Each new row is followed by its nearest point in the smallest flat space through zero that holds the last named rows.

Z516, 4 rows:
0.46	-3.89	-1.35	-1.34	2.52	1.47	-2.56	1.28	4.67	-1.55	1.88
-2.62	-6.36	1.15	-2.63	-2.21	-0.86	-1.09	-0.81	4.97	-5.20	0.88
-4.54	-5.72	-0.33	-4.13	2.14	0.41	-1.48	1.75	2.55	1.61	4.45
-2.19	-6.30	2.41	-5.54	-0.49	0.27	-0.81	-1.44	6.38	0.10	0.74
New rows:
0.32	0.77	3.03	1.93	-1.37	-1.81	-1.74	0.35	0.54	3.49	1.73 -> -0.23	0.65	0.55	-0.64	0.09	0.01	0.56	-0.29	-0.64	1.92	-0.16
-2.97	-3.34	-0.44	-0.07	1.10	-2.27	1.23	-2.90	3.29	-3.47	-1.51 -> -1.24	-3.12	0.87	-1.14	-1.82	-0.71	-0.33	-0.79	2.49	-3.31	-0.04
-1.03	-0.03	0.44	-3.45	1.60	-0.55	1.82	-2.60	3.76	0.55	1.65 -> -0.54	-1.97	1.31	-2.71	0.17	0.37	-0.08	-0.82	2.52	1.60	0.02

Z862 (4 x 11):
1.76	3.32	1.38	2.40	3.60	-2.72	0.52	-2.37	-1.56	-0.02	-1.02
-2.36	-1.34	-1.34	1.99	-1.56	0.12	0.12	1.59	-1.35	-2.80	5.12
-1.36	-0.49	2.47	-0.23	-0.05	2.01	-1.50	-0.51	0.23	2.60	0.63
-2.85	1.69	0.65	-2.70	0.19	-0.80	0.09	0.27	-0.28	-4.04	3.75
New rows:
-0.20	-0.58	2.30	4.04	0.21	0.55	-2.96	0.96	0.82	-1.56	0.48 -> -0.57	-0.39	0.70	2.45	0.21	0.39	-0.51	-0.20	-1.02	0.84	1.69
-1.67	-1.01	-0.23	-1.29	1.13	0.70	-0.69	0.18	-2.27	0.01	-2.13 -> -0.06	0.02	0.35	-0.82	-0.05	0.33	-0.18	-0.08	0.39	0.41	-0.51
-0.92	-0.14	-5.03	0.43	-5.61	0.70	5.57	-4.41	-0.58	3.96	-3.58 -> 2.49	-2.26	-2.66	0.70	-1.59	0.44	0.72	1.06	0.96	1.48	-3.35
3.33	-1.43	2.36	-1.51	2.89	0.27	0.56	0.48	-0.77	-0.09	0.32 -> 0.45	0.86	0.74	-0.31	0.87	-0.31	-0.07	-0.72	0.07	0.53	-0.95

Z486:
6.53	2.87	-3.87	5.20	0.43	-2.91	-5.19	-5.36	2.31	-0.53	-4.66
-2.39	1.36	-2.46	4.23	0.04	-5.25	-2.63	-5.60	-2.24	2.10	-2.61
-0.89	-2.30	-0.17	5.33	0.65	-1.34	-6.84	-6.09	-3.62	3.85	-1.83
-2.87	-1.50	-1.88	2.69	-3.08	2.13	-1.03	1.07	-2.13	-6.66	-3.38
New rows:
-2.76	2.88	2.61	1.51	3.02	-2.71	1.56	2.82	-0.86	1.46	-2.74 -> -2.19	1.06	-0.37	-0.53	0.07	-2.29	1.74	-0.42	-0.47	0.89	0.37
-0.57	-0.11	3.02	-2.22	1.29	0.77	1.55	2.55	-2.96	-0.35	-1.60 -> -1.51	-0.97	1.08	-1.37	-0.23	1.27	1.24	1.69	-0.56	-0.26	1.17
2.23	0.16	1.37	-1.74	3.76	2.73	-1.04	2.65	-0.07	-3.03	2.76 -> 2.37	-1.02	1.35	-1.62	0.19	3.21	0.18	2.40	1.31	-0.81	1.12
-2.57	3.02	-1.24	-0.43	-3.34	-1.09	2.12	1.48	-0.98	3.17	0.52 -> -2.69	1.13	-0.28	-1.00	-0.02	-2.31	2.44	0.06	-0.47	0.72	0.63

Z756, 4 rows:
-1.57	-2.02	0.55	-1.94	1.39	-1.19	0.03	0.32	0.94	2.95	-0.49
0.82	-3.89	3.67	1.83	-2.34	-3.57	1.36	0.86	1.89	-0.93	1.25
-1.24	4.87	-2.04	-2.41	-0.34	-1.16	0.09	3.21	0.22	2.21	-4.16
2.91	1.56	0.54	0.41	2.91	1.80	0.30	-0.39	2.53	-2.60	0.99
New rows:
-1.55	1.90	0.03	1.43	-1.23	0.50	1.50	2.26	-2.93	0.55	0.56 -> -0.68	1.26	-0.97	0.51	-2.17	-0.26	-0.18	0.47	-1.75	-0.11	-0.85
2.75	0.32	-2.08	-2.10	2.63	1.93	2.79	-2.35	-0.66	-3.83	-0.13 -> 1.81	1.54	-0.71	0.32	2.44	2.79	-0.37	-1.30	0.55	-1.99	1.07
1.00	0.16	0.24	-0.25	3.30	2.61	1.27	2.19	1.25	-3.33	-0.88 -> 2.07	1.69	0.20	-0.12	2.45	1.27	0.24	0.06	2.11	-1.60	0.28
0.09	-2.42	0.02	1.09	-1.09	-1.00	-1.50	1.15	1.52	1.94	3.20 -> -0.38	-2.67	1.33	0.29	-0.39	-1.11	0.25	-0.35	0.33	0.51	0.89
-2.08	-0.22	2.91	-0.47	-0.94	-1.32	3.46	-3.26	-1.64	2.33	0.60 -> -1.39	-2.44	0.53	-0.09	-0.95	-1.04	-0.07	-0.37	-0.80	1.41	0.37
-2.88	2.02	0.20	-0.47	0.32	2.04	0.85	2.05	-0.96	-1.11	-0.33 -> -0.24	1.85	-1.17	-0.37	-0.13	0.56	-0.26	0.36	-0.68	0.12	-0.91

Z536:
-3.45	-0.64	-0.74	-1.04	-0.62	-6.90	0.07	-2.24	-0.80	-0.48	-1.97
-2.90	0.70	-0.73	2.29	0.56	3.04	-2.91	1.79	-1.95	0.48	-3.37
-2.76	0.12	3.77	1.50	0.66	-1.88	1.04	1.68	-0.73	-0.80	1.45
1.05	0.86	-0.22	0.78	2.94	1.38	-1.10	-0.47	-0.32	3.46	1.89
New rows:
-0.56	1.16	3.23	-5.61	0.45	0.20	-0.13	3.44	0.38	1.33	-0.24 -> -0.04	0.01	1.38	0.32	0.06	0.08	0.71	0.70	0.14	-0.44	1.03
-2.61	-5.41	0.38	0.11	-0.97	0.83	-1.31	-1.65	2.17	-2.63	-2.52 -> -1.28	-0.51	-0.66	-0.29	-2.13	-0.40	-0.09	0.38	-0.19	-2.29	-2.56
-3.07	-1.46	0.46	-1.52	4.46	-0.93	1.24	-1.67	-0.86	-0.16	1.09 -> -1.37	0.23	0.91	0.40	1.55	-2.49	-0.04	-0.60	-0.57	1.40	1.02
2.14	4.25	-0.06	0.26	-0.18	1.15	-5.61	2.49	1.93	3.55	5.61 -> 2.12	0.96	0.39	0.93	3.04	2.84	-0.68	0.13	0.08	3.39	2.91
0.13	0.04	0.17	-0.78	1.98	-0.02	2.54	-0.57	1.17	-0.91	-1.32 -> 0.39	-0.18	0.10	-0.42	-0.37	-0.51	0.53	-0.22	0.34	-0.39	0.32

Z764 (4 x 11):
3.27	1.50	-0.79	-1.89	-0.52	-0.09	1.28	3.31	-5.47	-3.54	-1.81
2.75	-3.05	3.28	2.41	-4.82	-0.31	0.86	3.24	-1.73	1.15	2.31
-0.03	-2.06	4.74	-5.80	-4.38	-2.37	-2.75	1.52	-2.05	-6.39	-2.45
-2.84	-4.51	4.12	-2.64	-1.79	-1.65	2.86	0.43	2.00	-0.27	-0.83
New rows:
1.17	1.07	0.86	3.77	2.14	-3.62	2.21	-1.00	-0.77	3.41	-1.60 -> 0.24	-0.02	-1.14	1.86	1.12	0.67	2.25	0.33	0.15	2.24	0.74
-0.51	-2.73	-1.44	-1.15	-0.73	1.42	-0.16	1.28	-3.32	3.14	2.24 -> 1.00	-0.65	0.24	1.26	-0.70	0.21	1.34	1.18	-0.75	1.02	0.75
-0.71	-2.67	-0.50	-2.47	0.46	-3.59	2.40	-0.71	-1.51	-0.12	-1.75 -> -1.22	-1.31	0.86	-2.36	0.51	-0.71	2.76	0.67	-0.27	-1.03	-1.59
-2.10	-3.62	0.80	1.60	0.37	0.24	0.22	2.83	1.20	-1.12	2.28 -> -0.49	-2.00	1.65	0.49	-1.25	-0.34	1.10	0.43	0.89	1.08	0.70

Z967 (4 x 11):
3.78	-1.19	-2.21	0.46	-5.03	-2.32	6.56	-1.35	2.83	-3.23	-3.01
3.10	0.09	3.88	-1.34	-5.74	-0.03	6.12	2.50	3.12	1.06	-0.31
1.10	1.05	-1.63	-1.52	-2.76	-2.04	4.12	-0.25	-0.03	1.73	-2.06
1.16	4.18	-1.36	-2.82	-2.17	-4.23	3.21	-1.00	3.64	0.59	-3.27
New rows:
-3.38	-0.29	-5.92	5.94	0.15	-0.20	-2.17	2.67	2.43	0.92	-0.93 -> -0.63	-0.56	-2.48	0.92	1.67	-0.39	-1.50	-1.56	-1.04	-1.38	-0.48
2.09	-1.63	-2.81	3.60	0.42	-0.17	-2.41	-1.37	2.35	3.52	0.76 -> -0.27	-0.56	-1.07	0.61	0.77	0.06	-0.73	-0.66	-0.65	-0.72	-0.06
0.22	0.60	-1.35	-0.67	-2.30	-0.74	4.17	-0.75	-2.06	-3.30	-0.88 -> 1.39	-1.02	-2.04	0.35	-2.08	-0.97	3.09	-0.86	-0.18	-0.85	-1.46
3.67	1.13	0.81	-2.18	-1.34	5.36	-2.63	0.16	-1.49	0.11	1.67 -> -0.21	-0.87	2.14	0.36	0.09	1.71	-0.68	1.31	-0.49	0.63	1.53

Z969, 4 rows:
-0.34	2.27	-1.32	0.60	-3.08	-1.45	-0.68	-0.52	-1.63	-1.91	-2.46
-3.55	0.83	-0.68	0.92	-0.53	2.13	0.04	-4.23	3.54	-4.69	0.61
0.52	-2.28	3.03	3.01	2.68	3.43	2.98	1.87	3.57	0.41	0.26
-0.04	-1.82	4.56	-0.57	-4.90	0.71	-2.16	-1.09	1.66	-0.14	3.44
New rows:
-1.01	3.98	-2.37	4.76	-1.70	-3.02	-1.76	-1.57	1.00	5.47	-0.47 -> 0.32	1.21	-1.06	-0.02	-1.13	-1.25	-0.35	0.32	-1.62	-0.22	-1.48
0.91	-3.98	-2.72	1.15	-0.63	1.05	1.36	1.11	-0.61	2.11	-1.27 -> 1.02	-0.34	0.16	0.54	1.20	0.03	0.89	1.62	-0.44	1.21	-0.70
0.13	-5.98	-0.67	0.12	1.85	-3.37	-1.96	-1.36	-0.41	2.83	0.34 -> 0.71	-1.25	0.04	-2.11	1.66	-0.58	-0.77	0.37	-0.72	2.43	2.12
0.83	-1.07	-0.97	-1.44	0.55	-1.35	2.09	0.66	0.46	-0.11	-3.71 -> 0.49	0.69	-1.09	0.74	1.02	-0.34	0.93	1.07	-0.84	0.19	-1.76

Z254 (4 x 11):
-2.27	0.70	3.24	-0.34	-0.54	2.73	-4.77	-3.65	-0.25	3.76	-0.04
-2.26	1.61	1.51	-1.61	-0.16	5.50	-2.82	-0.61	0.19	2.03	4.84
0.10	-3.17	1.32	0.87	-3.26	1.76	-8.02	0.95	3.23	0.35	1.80
-2.42	-0.73	0.08	4.07	-7.07	6.09	-0.97	-0.72	-1.33	1.26	3.90
New rows:
-1.89	0.39	0.41	4.67	2.17	0.11	-2.17	-1.19	-1.72	-0.58	-1.20 -> -0.49	-0.16	0.81	0.91	-0.87	-0.16	-0.66	-1.56	-0.57	1.07	-1.44
2.12	5.20	0.20	-0.76	-2.00	-0.57	-1.63	2.22	1.03	-6.87	2.36 -> 1.05	-0.63	-1.51	-0.77	0.24	0.32	0.18	3.07	1.45	-2.12	2.55
1.91	1.99	2.10	-3.75	0.46	-0.28	5.27	2.37	-2.81	-1.96	1.31 -> 0.23	1.99	-1.51	-1.54	2.49	-0.02	4.73	1.26	-1.06	-1.21	1.32
2.80	-0.87	-3.30	-1.48	1.72	-4.15	-0.89	-2.95	0.96	2.00	3.94 -> 0.72	-0.03	-0.03	-1.46	1.90	-1.12	-0.68	0.80	0.98	-0.54	-0.11
0.26	-2.81	4.71	0.82	1.56	-4.13	4.30	-4.13	0.14	1.84	0.68 -> -0.18	0.76	0.64	0.21	1.07	-1.89	1.57	-2.12	-1.38	1.01	-3.13

Z378:
-1.60	-1.20	-2.23	1.80	5.61	1.51	0.95	-2.92	1.83	-1.79	0.54
-2.84	1.64	1.65	2.16	-0.02	-6.14	1.66	-3.59	2.21	-3.93	3.41
0.56	-2.26	-0.45	-3.69	3.74	3.32	1.51	0.04	1.04	-1.03	0.79
-1.64	-0.69	1.43	-0.97	0.69	0.65	-2.63	-1.66	0.03	-3.42	3.03
New rows:
-0.58	0.09	1.99	0.43	-1.70	0.05	-0.59	-1.52	-2.21	-3.92	-1.01 -> -0.85	0.30	1.13	0.16	-1.13	-0.61	-1.89	-0.60	-0.43	-1.42	1.40
-0.87	0.33	4.20	-2.54	-2.54	3.68	-1.91	0.36	-0.73	0.37	2.60 -> 0.29	-0.69	2.19	-3.20	-2.10	1.68	-2.98	1.15	-1.39	-1.25	1.75
-4.38	0.01	0.33	-0.55	2.22	2.23	-0.94	2.13	2.48	-3.68	0.00 -> -1.01	-1.05	0.04	-0.69	2.25	1.49	-1.00	-1.37	0.49	-2.14	1.62
-0.41	-3.48	2.10	-3.59	-0.44	-0.14	3.06	0.05	-0.31	-0.06	0.20 -> 0.93	-0.79	1.16	-3.85	0.20	0.01	2.28	0.93	0.76	-0.54	0.97

Z885:
4.78	1.55	-0.49	-0.96	-1.52	1.14	-3.75	1.22	-2.41	-1.25	0.67
-3.81	3.59	-2.62	3.68	0.42	2.85	2.09	3.61	0.94	-2.33	-0.50
0.09	0.77	-1.09	0.15	2.34	3.92	-0.66	-0.74	-1.24	-1.59	2.38
-1.18	3.24	1.59	0.03	1.83	3.18	3.21	3.53	0.14	0.91	-4.61
New rows:
-2.28	2.86	-1.38	1.08	2.08	-1.54	-0.87	-3.59	-0.40	1.47	-0.57 -> -1.47	-0.64	-0.26	0.41	0.70	0.03	0.78	-0.82	0.56	-0.02	0.68
-1.65	-1.63	-1.40	3.12	-1.53	-1.67	1.86	-4.26	2.92	-3.56	-0.56 -> -3.21	-1.57	-1.56	1.90	-0.74	-2.31	0.84	-1.25	1.78	-0.52	1.85
-0.72	0.08	-0.45	0.52	2.05	2.04	-1.09	-2.24	2.16	-3.27	0.61 -> -1.07	-0.14	-1.03	0.56	1.54	1.90	0.03	-1.07	-0.21	-1.04	2.09
0.02	-2.40	4.77	1.82	0.10	2.32	-2.62	4.25	2.44	-4.61	-1.62 -> 0.45	1.60	-0.16	0.37	-0.31	0.93	0.00	1.76	-0.33	-0.39	-1.08
0.35	3.01	4.00	2.41	-3.52	0.07	-0.95	-2.79	5.10	-0.67	-4.05 -> -0.19	0.53	0.74	0.20	-1.53	-1.93	0.87	1.66	0.79	0.94	-2.52

Z688:
-0.48	0.77	-0.45	-1.06	-0.97	3.50	-0.65	-0.06	-1.12	-3.91	0.85
2.52	0.31	1.42	1.31	1.23	3.04	6.72	-7.25	-0.37	2.63	4.13
-0.93	-1.77	-1.47	0.32	-0.38	-2.05	-0.10	-0.24	1.84	1.91	0.59
1.53	-5.42	-1.35	-1.06	-1.71	0.07	2.59	2.97	0.77	2.85	1.16
New rows:
-2.93	2.02	-0.09	3.13	0.04	2.86	-3.47	-0.05	2.14	0.70	0.17 -> -1.88	1.56	-0.80	0.30	0.09	-0.52	-2.04	-1.29	0.71	-1.56	-0.01
1.26	0.32	1.78	-0.17	5.61	1.18	-1.29	-4.52	0.65	0.53	-0.93 -> 0.32	2.80	1.55	1.25	1.67	-0.30	0.79	-3.28	-0.39	0.56	0.01
0.78	2.71	0.76	-1.14	1.93	0.38	0.04	2.29	1.57	0.18	-1.26 -> 0.55	1.17	1.21	0.10	0.64	-0.46	-0.65	1.13	-0.89	-0.13	-1.48
-0.55	0.46	-5.61	-0.63	0.30	0.22	-2.85	0.55	1.95	0.46	0.88 -> -2.36	-1.11	-2.46	-0.28	-1.12	-0.92	-2.01	0.02	1.83	-0.89	0.73
-0.22	0.16	-0.22	-0.23	0.61	3.30	4.06	-4.43	0.39	1.55	0.43 -> 0.96	0.10	0.33	0.54	0.37	2.05	3.34	-4.06	-0.07	0.77	2.55

Z380 (4 x 11):
-2.90	-2.42	2.11	-0.37	-6.37	4.17	1.30	-3.22	-4.05	4.07	-1.85
-1.63	-3.74	-0.87	-0.63	4.03	0.83	-2.72	-2.09	1.25	0.13	0.98
2.08	-4.32	-1.07	-2.99	1.28	1.12	0.04	-5.45	1.42	0.43	0.31
-1.92	-4.21	0.54	1.04	2.67	-0.01	2.86	-3.96	-2.76	1.35	-2.25
New rows:
3.53	0.39	-0.28	-1.46	-2.75	2.15	-1.24	2.77	-2.87	-0.52	3.28 -> 1.23	1.85	0.04	-1.20	-3.38	0.97	-1.07	1.05	0.94	0.08	0.91
-0.70	0.12	1.86	1.55	-2.38	-2.91	-2.45	-0.87	0.55	3.35	-0.05 -> -1.07	0.20	0.46	0.20	-1.42	0.93	-0.63	0.48	-0.57	0.70	0.02
6.87	-1.08	-2.50	-0.83	3.79	1.19	0.76	0.75	4.29	-3.14	-4.11 -> 4.82	0.08	-1.80	-1.86	3.14	-2.53	1.19	-1.44	3.04	-2.48	0.73
2.19	-0.12	0.97	0.07	-0.65	0.49	-1.16	-0.43	-1.41	-0.27	0.25 -> 0.60	0.11	-0.01	-0.54	-0.92	0.30	0.09	-0.35	0.17	0.12	0.08
3.98	1.79	2.74	-3.71	-0.38	0.49	0.95	-2.86	1.02	-2.64	-1.90 -> 4.08	0.35	-0.66	-2.15	-1.44	-0.56	1.92	-2.00	1.24	-0.67	-0.01

Z881:
5.00	1.00	-0.64	-1.47	0.28	0.43	1.45	5.10	-0.78	0.30	-2.67
3.71	0.85	-2.72	1.33	-3.11	-0.35	0.36	2.16	-1.64	2.17	3.51
0.51	2.12	-6.11	2.41	-3.12	1.53	4.34	3.46	-3.48	-3.16	-2.51
1.60	6.17	3.46	2.65	-4.80	0.99	1.46	1.37	-6.27	-1.66	0.07
New rows:
-2.79	-0.40	0.25	2.52	-3.64	0.83	6.05	2.67	1.59	2.96	-1.03 -> -0.26	0.60	-2.24	1.07	-1.24	0.45	1.34	0.67	-1.14	-1.00	-0.35
0.36	-2.09	4.45	-0.12	1.03	1.00	-0.39	0.94	1.52	-2.77	-0.93 -> -0.25	0.15	3.05	-1.36	1.79	0.07	-0.58	-0.17	0.63	-0.46	-1.99
2.26	0.20	-0.70	-1.20	3.19	3.06	-1.01	0.14	4.54	-2.70	2.75 -> 0.60	-1.78	-0.52	-1.27	1.67	-0.38	-0.61	0.30	1.98	0.97	-0.14
6.87	-2.23	2.93	-3.65	0.38	-1.18	-0.11	3.38	2.30	-0.94	2.85 -> 5.56	-0.59	1.80	-2.50	1.32	-0.79	-1.36	3.21	1.32	3.25	0.58
-1.97	-2.23	1.27	1.43	2.97	0.94	0.24	-0.32	-1.80	-2.20	-2.37 -> -2.30	-0.05	0.76	-0.36	1.34	0.51	0.54	-0.80	0.31	-1.98	-2.65
-1.94	-3.11	-1.17	2.29	-4.30	1.99	0.36	-2.01	-0.51	-1.62	1.99 -> -2.59	-0.04	-2.41	2.18	-1.95	0.04	0.38	-2.14	-0.79	-0.57	2.19

Z693 (4 x 11):
-5.71	-4.07	1.29	3.50	-1.06	-1.90	0.01	-1.79	1.76	-0.36	-0.85
3.98	-5.80	1.35	0.74	-1.01	-3.77	-1.50	2.43	-3.63	-3.27	3.59
0.24	2.15	-3.18	-0.61	-0.09	1.93	1.74	-0.66	-0.16	-2.09	2.77
-0.43	-2.91	-0.96	7.03	2.05	-1.37	1.15	-1.10	4.28	-0.49	3.50
New rows:
-0.34	-0.64	0.79	0.86	-2.24	1.73	-0.29	-0.13	-2.06	-0.40	2.77 -> -0.23	-0.90	-0.64	-0.28	-0.79	-0.26	0.25	0.01	-1.08	-1.64	1.32
4.17	0.77	-0.97	1.81	3.73	0.11	-0.02	4.92	-0.74	-1.50	0.14 -> 5.23	0.45	-0.21	0.65	1.76	-0.29	-0.32	1.63	0.01	0.32	1.95
0.57	4.23	0.56	1.35	0.10	1.50	2.94	-0.27	-2.35	-1.34	-1.43 -> 0.22	2.40	-1.22	-1.34	0.14	1.56	0.65	-0.26	0.00	0.07	-0.01
0.96	-0.18	-0.72	2.62	1.69	-2.05	0.76	-0.13	4.57	-3.41	5.41 -> 1.35	-1.34	-2.14	4.29	1.44	-0.37	1.38	-0.42	2.13	-1.76	4.47
1.95	0.96	0.85	2.20	-2.67	-3.84	0.33	0.52	-0.93	-0.92	-2.93 -> 0.69	-1.40	1.44	0.02	-0.11	-1.17	-0.94	0.70	-0.61	0.43	-0.69
0.92	2.23	2.73	-0.93	-1.82	-2.56	1.21	0.56	5.61	-2.84	-3.09 -> -0.49	0.43	0.81	0.30	0.46	0.05	-0.30	-0.17	0.95	1.47	-1.50

Z35 (4 x 11):
0.75	-4.08	-0.80	3.37	-1.95	1.37	-3.84	1.26	2.04	-1.80	0.80
-0.88	3.29	0.62	1.63	1.03	3.66	-0.48	2.42	2.95	-0.37	-1.99
0.86	-1.40	-2.17	-1.29	-0.96	4.17	-3.75	1.02	2.18	-0.19	-2.52
0.87	3.60	-0.91	4.37	5.14	2.58	2.73	-2.17	-1.35	2.53	-2.92
New rows:
2.17	3.08	-0.84	-3.75	2.58	-0.72	-3.51	2.38	-2.45	-3.37	-0.42 -> -0.29	0.93	-0.24	-3.17	-0.49	0.68	-0.22	0.43	0.35	0.25	-0.93
-2.22	3.83	-1.47	-3.21	-1.75	-0.11	0.87	-2.88	-2.90	1.67	0.66 -> -0.21	1.81	-0.07	-4.02	0.62	-1.06	1.96	-1.18	-1.69	1.32	-0.66
3.53	2.40	-0.90	-0.29	1.28	-1.29	2.82	-1.25	0.13	-1.59	-0.57 -> 0.01	1.40	0.10	-0.06	1.37	-0.46	1.69	-0.99	-1.15	0.94	-0.38
-0.21	0.17	-3.50	-3.05	0.24	-2.87	3.13	1.74	-2.46	1.97	-1.74 -> 0.18	0.76	-0.47	-3.58	0.49	-1.29	1.59	-1.66	-2.06	1.34	-0.44
-2.90	-0.14	0.81	-3.15	1.88	3.51	-1.49	0.50	0.10	-3.45	3.28 -> -0.73	0.52	0.54	-1.84	-1.31	0.53	-0.85	1.61	1.46	-0.79	-0.02

Z546, 4 rows:
1.57	3.19	-1.41	-4.02	3.64	1.12	-1.93	2.76	-0.29	-1.25	-1.07
0.28	-2.41	4.17	2.14	-1.30	-4.86	2.15	-1.80	-1.09	0.47	4.55
-0.99	-2.93	-1.67	-0.59	-1.55	0.96	-0.24	0.68	3.70	-0.33	-1.08
-3.66	1.52	-3.11	1.01	4.00	-2.14	-1.74	-2.22	-1.38	2.75	-0.34
New rows:
-0.39	1.82	2.15	-0.21	1.62	-5.61	-0.68	2.38	3.43	0.49	-4.37 -> -0.33	-0.40	-0.62	-1.71	1.92	-1.70	-0.80	0.77	1.07	-0.09	0.87
0.48	5.61	-0.82	3.87	-0.50	5.10	-0.16	-0.08	0.85	-0.55	-1.29 -> 0.49	2.97	-0.95	1.37	-1.12	4.45	-0.08	-0.39	-2.23	0.10	-3.23
1.92	1.07	0.19	-0.67	-0.55	-1.01	-5.61	-0.91	0.03	-1.03	0.33 -> 0.49	0.80	-0.07	-1.11	1.14	-0.20	-0.44	0.70	-0.21	-0.33	0.14
-0.01	3.02	0.10	5.52	-2.29	0.86	0.59	-1.40	3.63	1.12	1.20 -> -0.91	-0.76	0.19	2.69	-2.27	0.93	0.92	-1.71	-0.51	0.83	-0.65
